There are 4 ways to turn a row about zero (a turn may also mirror it). The second row of each pair is the first, turned, with some noise. The first 36 pairs use one turn. New pairs use 2 turns, one after the other, and a turn may come again.
Some pairs, each with its turns in order after it:
[-2.30 -4.28  3.97  2.46 -0.73  3.71  0.18  4.32]
[ 2.40 -1.32 -1.80 -2.68 -2.88  4.74 -4.10 -2.69]	P

[-2.21  2.26  3.34 -3.47  4.00 -1.54  1.53 -0.47]
[-1.20 -1.38 -3.87 -0.29 -1.25 -5.55 -1.30 -1.40]	W

[-3.68 -4.32 -2.96 -3.41  0.91 -0.85  3.43  2.48]
[ 0.82  2.98 -1.93 -4.71 -2.13 -3.92 -2.42 -2.55]	P

[-3.73  0.25  3.03 -0.19 -2.81 -0.16  1.44 -2.97]
[ 2.26  1.36  4.01 -1.41  0.72  2.16  2.03  3.08]	C

[ 2.79  3.95  0.39  2.40 -2.03  0.73 -2.14 -3.77]
[ 0.67  4.00  0.47  3.07  2.88 -2.73 -2.35 -0.91]	T

[-2.42 -3.35 -4.10  2.54  1.82  3.54  3.28  1.46]
[ 1.83  4.14 -3.17 -2.09  2.34  3.89 -3.12  1.42]	W

[-1.17  3.45 -2.63  1.71 -0.56 -0.53 -2.38 -4.16]
[-1.13  0.14  2.45 -1.06 -1.17 -3.64  5.33 -0.01]	C

[-2.38  0.29 -1.83 -0.74 -1.06  0.97  2.34  1.31]
[ 1.75  0.97 -1.32 -0.55  2.89 -0.27 -1.26 -0.22]	W

[-4.08  3.41 -1.99 -2.99  1.21 -2.93  0.67  2.32]
[ 3.37  1.58  0.12 -2.21  3.90 -4.23 -1.29  1.29]	P

[ 4.01 -3.51  1.92  2.35 -2.50 -3.64 -0.18  1.98]
[-0.54 -3.01  0.99  3.51 -1.29  2.96  1.60  5.11]	W

[ 1.90  0.66 -3.91  3.54  1.78  2.11  2.43  4.02]
[-0.89  4.14 -1.99 -3.36 -2.93 -2.38  3.28 -0.28]	T

[-4.33 -4.03 -1.89 -1.39 -3.30 -0.41 -2.56  2.77]
[ 0.70 -2.41 -0.72 -7.54 -0.48 -0.86  0.20 -1.85]	P

[ 3.06  4.25  0.91 -2.72 -1.69 -3.64 -1.08 -4.40]
[-3.16 -0.72  5.49  3.48  2.48 -2.05  2.42  2.38]	P

[-2.00  2.31  2.43 -4.00  2.03  2.42 -1.01  1.51]
[-0.21 -1.75 -4.04  0.25  0.04  1.84 -2.42  4.09]	T

[ 1.97  1.42  1.17  4.01  0.28  4.18 -1.74  0.87]
[-0.56  3.75  0.36 -0.46 -1.14 -4.21 -1.77  2.96]	T

[ 0.22  3.30 -3.67 -2.13 -2.93  0.92  0.33  3.49]
[-1.88 -3.10 -3.88 -2.10  2.34  1.77  2.73 -1.35]	C

[-0.66  1.78  3.07 -0.90  3.11 -2.86 -0.01 -1.52]
[-3.05 -0.84 -2.28  0.76 -1.75 -3.77  0.20 -0.78]	W

[-3.75 -3.37  3.44 -0.84 -0.69  4.05  3.67 -3.94]
[ 1.38 -3.01  0.31  1.89 -6.78 -1.70 -4.42 -0.43]	P

[ 0.23  0.72  0.53 -4.12 -0.29 -0.85  1.98 -3.74]
[ 0.57 -1.24  0.48  2.50 -1.33 -1.86 -3.61 -3.35]	W

[-2.96  2.07 -3.63 -0.21 -2.26  4.23  2.48 -3.13]
[-2.17  0.78  1.22 -6.53  0.93 -0.98  2.51  2.20]	C

[ 4.05 -2.17 -1.45 -2.97 -3.02  3.51 -0.94  0.06]
[-4.22 -3.17 -1.49 -1.99 -3.13  2.62 -1.46  1.13]	C

[-0.62  3.57  3.94  1.71  3.43 -1.87  3.36 -1.75]
[-0.99  2.74 -3.11  2.02 -2.90 -5.57  1.08  0.70]	W

[-2.87 -3.98 -3.12 -1.91 -3.67 -4.35  0.77  1.42]
[-0.61 -4.17 -1.44  4.22  5.40  3.26 -1.55  0.21]	W

[ 2.66  1.86 -1.82  4.24  0.95  3.60 -0.42  1.35]
[-2.77 -2.00  0.49 -1.08  2.66 -4.07 -2.90 -1.31]	C

[ 2.38 -3.26 -1.71 -1.34  2.09  4.00 -2.73 -0.01]
[-2.70 -0.48 -0.78 -2.36 -4.07 -0.50 -4.05 -1.65]	C

[ 4.42  4.40 -2.52 -3.82  2.22 -2.78 -1.47  3.94]
[ 3.42  0.08 -8.13  0.40 -2.24 -1.56 -0.71 -3.07]	T

[-1.68  1.14 -0.15  0.79  1.46 -1.15  0.83 -1.23]
[-0.05  0.70  0.32 -1.83  1.11  2.59 -0.93 -1.32]	T

[-3.70 -0.72 -2.58  3.19  0.26  1.30 -0.59  1.20]
[ 1.90 -1.68 -4.19 -2.62 -0.43  0.01  0.34  1.43]	P

[-0.44  4.37 -0.67 -1.29 -3.00 -1.97  2.34 -2.81]
[-2.68 -2.43  1.33  2.10  2.89 -4.21 -1.01  3.45]	P

[-1.88 -0.22  0.79  2.87 -4.38 -3.50 -1.22 -0.38]
[ 2.77  1.43  5.33  2.27 -1.30  1.83 -1.08 -1.46]	T

[-2.09  3.91  1.25 -2.65  0.16 -2.77  1.04 -3.54]
[-0.71  3.51  1.92  1.54  0.26  2.10  4.96  0.08]	C

[ 3.46 -3.75  2.01  2.86 -2.06  4.33  0.28  3.96]
[-0.83 -4.81 -0.02 -0.66  1.11  0.23 -7.07  1.79]	C

[-2.05 -0.45 -1.74 -3.05 -4.20  4.11 -1.83 -3.69]
[ 3.19 -0.35  1.54 -0.81  0.95  2.49 -0.73 -6.53]	W

[ 2.26  4.08 -3.00  0.78 -2.87 -1.85  4.36 -2.11]
[-5.24 -0.22 -1.16  2.97  3.57 -3.18 -1.62  2.88]	P

[-4.32 -1.86 -1.01  3.85 -0.75  0.91 -0.67  1.16]
[ 1.01  1.76  4.14 -2.00 -1.35  1.87  2.07  2.54]	T

[ 3.45  2.04 -3.91  2.01 -2.34 -0.69 -2.07  2.94]
[ 4.01  3.28 -1.25  1.60 -2.19 -3.40  2.02 -1.72]	T

New pairs. What belongs after each?
[ 3.80 -1.58 -3.52 -4.15 -2.70  0.81  3.21  3.95]
[-2.66  3.31  3.97  0.83  0.18  3.23  4.66 -3.93]	T T

[ 0.09  2.09  3.86  2.22 -4.24  1.71 -3.59  1.79]
[-0.11 -0.83  2.52 -0.02 -0.09 -0.15  6.83  3.32]	T W

[-3.99 -2.14 -4.22  2.25  2.58  3.99 -2.33  3.21]
[-3.75  3.82 -2.32 -4.13  0.31  2.29  0.77 -5.30]	W C

[-3.45  3.32 -0.38  1.39 -3.20 -0.26  3.95 -4.09]
[-0.31  3.66 -2.38  1.59  5.03  3.92 -1.83 -2.10]	C C

[-0.46  3.25  1.25 -3.45 -3.77  3.95 -1.60  4.29]
[-0.42  4.19  1.39 -4.33 -4.58  1.96 -3.93  0.68]	C C

[ 0.80  0.56 -4.29 -0.61  0.00 -3.12 -2.79 -1.37]
[ 4.16 -1.94  0.51  0.32 -2.98  0.25 -1.10  2.16]	W P

[ 2.34 -2.06  0.69  3.90 -0.19  3.60  0.47 -0.48]
[-0.80  3.04  2.21  1.48  1.15 -0.70  3.77  2.38]	P T

[-3.23  2.66  4.19  2.35  0.05 -3.17 -1.86  1.38]
[ 1.50 -3.58  0.91 -4.75 -2.38 -0.71  0.08  4.56]	P W

[-0.18  4.21  3.54 -0.82  0.77  0.82 -2.97  1.84]
[-0.07  0.34 -0.40 -1.96 -5.93  0.47 -0.69  2.93]	P W

[ 0.72 -2.10  1.02 -4.03  1.09  1.89 -2.05 -2.68]
[-0.41 -2.80  3.59 -2.65  0.46  2.83  2.54  0.49]	C C

[-0.40  2.49  3.75  1.15  1.19 -0.38  2.76  4.02]
[-1.65  2.18  1.93  0.79 -0.65 -4.15 -3.22 -3.15]	C C

[ 1.39  1.93 -3.39  1.15 -3.02 -0.97 -3.38 -0.22]
[ 0.22  3.26  4.04  0.48  2.11  0.92 -2.56  0.18]	W C

[ 4.28 -0.72  3.87  0.55  3.85 -1.55 -4.16 -1.93]
[-5.98  4.20  0.67  1.76 -2.33 -0.86 -3.49  1.75]	P T

[-3.85  1.45 -4.12 -3.33  2.19 -0.67 -3.88 -2.49]
[-5.06  2.36 -3.47 -0.58  0.09 -1.38 -4.96 -1.72]	T C

[ 2.71 -2.36  0.36  2.43  1.11 -2.04 -1.51  4.00]
[ 2.43 -1.63 -0.54  3.99  1.23 -2.84 -0.75 -2.76]	P P

[-4.02 -3.78 -2.11  2.24 -1.32  2.59  4.26  3.73]
[ 0.93  4.31  1.07 -0.09  2.85 -1.40  4.28 -5.59]	C P

[-2.70  2.97  0.81  3.08  4.35 -0.98  3.80  2.62]
[ 1.27  1.25 -2.57  0.78  5.50  2.59  3.84 -1.82]	P P

[ 1.76 -3.14 -0.65 -4.19  4.20  1.25  1.03  0.28]
[ 3.43  3.40 -0.84  3.25  3.07  0.61  0.97  1.95]	C T

[ 3.88 -1.65  2.60 -0.52  3.59 -0.02 -3.83 -1.82]
[-1.08 -1.93 -0.87  4.48 -0.27  1.65 -4.76  1.28]	P P

[-0.31 -4.33  0.09 -0.73 -1.86  3.43  3.11  2.21]
[ 3.31 -1.47 -3.58  0.77 -0.50 -1.70  2.03  3.84]	C T

[ 1.04 -0.90 -2.22 -0.10 -0.84 -0.91  0.89 -0.49]
[ 0.71  0.82 -0.24  0.20 -1.01  0.79  2.58 -0.58]	C T

[ 2.69 -4.41 -1.66  0.43  2.58 -2.25 -1.52 -2.28]
[-1.97 -4.94 -0.29 -1.65  1.63  0.03 -0.64 -3.25]	T T

[ 4.01 -0.04  2.77 -3.87 -2.18  2.69 -2.49 -3.33]
[ 0.69  3.05 -2.74 -3.96 -0.87  3.10  2.48  4.15]	T P

[ 0.30 -4.41 -0.33 -0.20  4.34  1.21 -0.62 -4.37]
[2.07 2.16 0.33 4.75 2.91 1.82 2.45 3.64]	W T

[ 2.93 -3.08  0.50  1.45 -4.28  0.90 -3.22 -3.94]
[-4.56 -1.09  4.49  0.95 -0.67  3.52  2.52  2.49]	P T

[ 3.88 -0.72  1.72 -2.92  3.13 -2.05  2.71  1.29]
[-0.22  5.09  1.20 -1.53  2.35  1.23  3.25 -0.78]	C W

[-1.19  3.52 -2.09 -1.59 -0.04 -1.44  2.61 -0.84]
[ 1.32  2.90  0.49 -2.20  1.64  0.98  0.94  2.43]	P P

[ 2.25 -2.91  0.80 -3.80  2.14  1.61  2.28  0.01]
[-0.62 -3.92  2.92 -1.18  0.60  3.52  1.37 -0.41]	W W

[ 0.98  3.19 -1.17 -4.14  1.21  0.21 -2.42  3.96]
[-1.90 -3.62 -4.86 -0.87 -0.47 -2.77  0.73  1.05]	T C

[-3.25  1.98 -3.13 -0.84 -0.79  3.35  3.57 -3.95]
[-3.62  2.62  5.11 -0.30 -2.73 -1.80  0.96 -3.40]	W W

[ 2.18  3.06  3.80  1.02 -1.86 -1.80 -1.59 -2.23]
[ 5.04  0.73  1.87 -0.82  1.59 -2.28 -3.33  0.36]	T T

[ 2.58  4.32 -1.45  1.44 -3.63  0.84  2.36 -3.43]
[ 3.67  2.58 -0.55 -3.18 -0.73 -0.93 -5.63  0.57]	C P

[ 1.89  1.67 -0.83 -3.75  2.13  3.68  4.02 -3.76]
[ 0.68  1.98 -2.46  0.55  0.38  6.18 -1.14  3.83]	C T

[ 1.17 -1.05 -2.17 -1.34 -2.51  0.27 -3.22  0.04]
[-2.63 -1.42  0.18 -2.22 -1.96 -0.80 -1.23 -1.57]	C P

[ 0.68  0.76 -3.36  2.93  2.50  3.48 -1.20  2.03]
[-4.95 -2.37 -0.61  2.06  1.01  0.47 -1.55 -2.60]	C W

[-0.40 -0.61  2.54 -2.42 -2.28  3.19 -1.32 -3.05]
[ 3.55  0.43  0.36  0.70  1.62 -2.45 -3.13 -1.93]	T C

[ 3.65 -2.50 -3.07 -2.58  1.45  3.02 -3.02  1.63]
[ 2.66 -2.34  4.30 -0.66 -1.26 -0.17 -0.43 -4.85]	W P

[-4.29 -2.85  2.66 -0.30  2.22 -1.60  2.65  3.89]
[-3.96 -3.52  0.87  1.38 -3.19  2.17  2.09 -3.99]	P C

[-2.18  0.63  0.87 -2.87  1.79  2.83 -1.55 -3.76]
[ 1.44 -0.55 -2.01 -5.16 -1.43 -0.70  1.03  2.73]	T T

[ 0.65  0.20 -4.21  4.26  1.67 -0.81  1.06  1.88]
[-1.27  0.89 -4.14 -3.34  1.70 -2.14  1.61 -1.95]	P C

[-1.34  1.18 -3.15  0.80  3.79  0.39  1.25  3.39]
[-1.39 -0.69  0.20  0.72  2.69 -4.44 -0.94 -3.28]	T P

[-0.55  2.16  1.81  2.56 -3.58 -1.23  3.57 -3.91]
[ 6.11 -2.91 -0.66 -0.83  0.38 -0.59 -2.63 -2.00]	P C

[ 2.09  2.08  1.03 -4.42 -4.28 -0.26  1.91  4.31]
[ 0.47 -5.28  0.91 -2.69 -2.97 -4.51 -1.97 -2.71]	W T

[-0.86  3.49 -2.98  0.46  3.05  0.02  0.05  3.32]
[-3.08  2.08 -3.30  1.68  0.64 -3.23  0.30 -1.70]	P C

[ 4.33 -2.13  0.92  3.96  1.37 -0.09 -1.86 -4.21]
[-0.87 -3.99 -4.63 -0.12  0.03  0.74 -5.59 -0.06]	P P

[ 1.68 -0.99  0.77  3.80  1.68 -0.64  2.56  3.46]
[ 1.61 -3.72  1.05  2.70  1.71 -1.26  0.48 -2.94]	T W

[-1.49 -2.58  2.48 -2.95 -3.19  3.84  0.30  1.22]
[ 0.08 -3.50  3.56  3.04  4.25 -1.90 -0.39  1.07]	P T

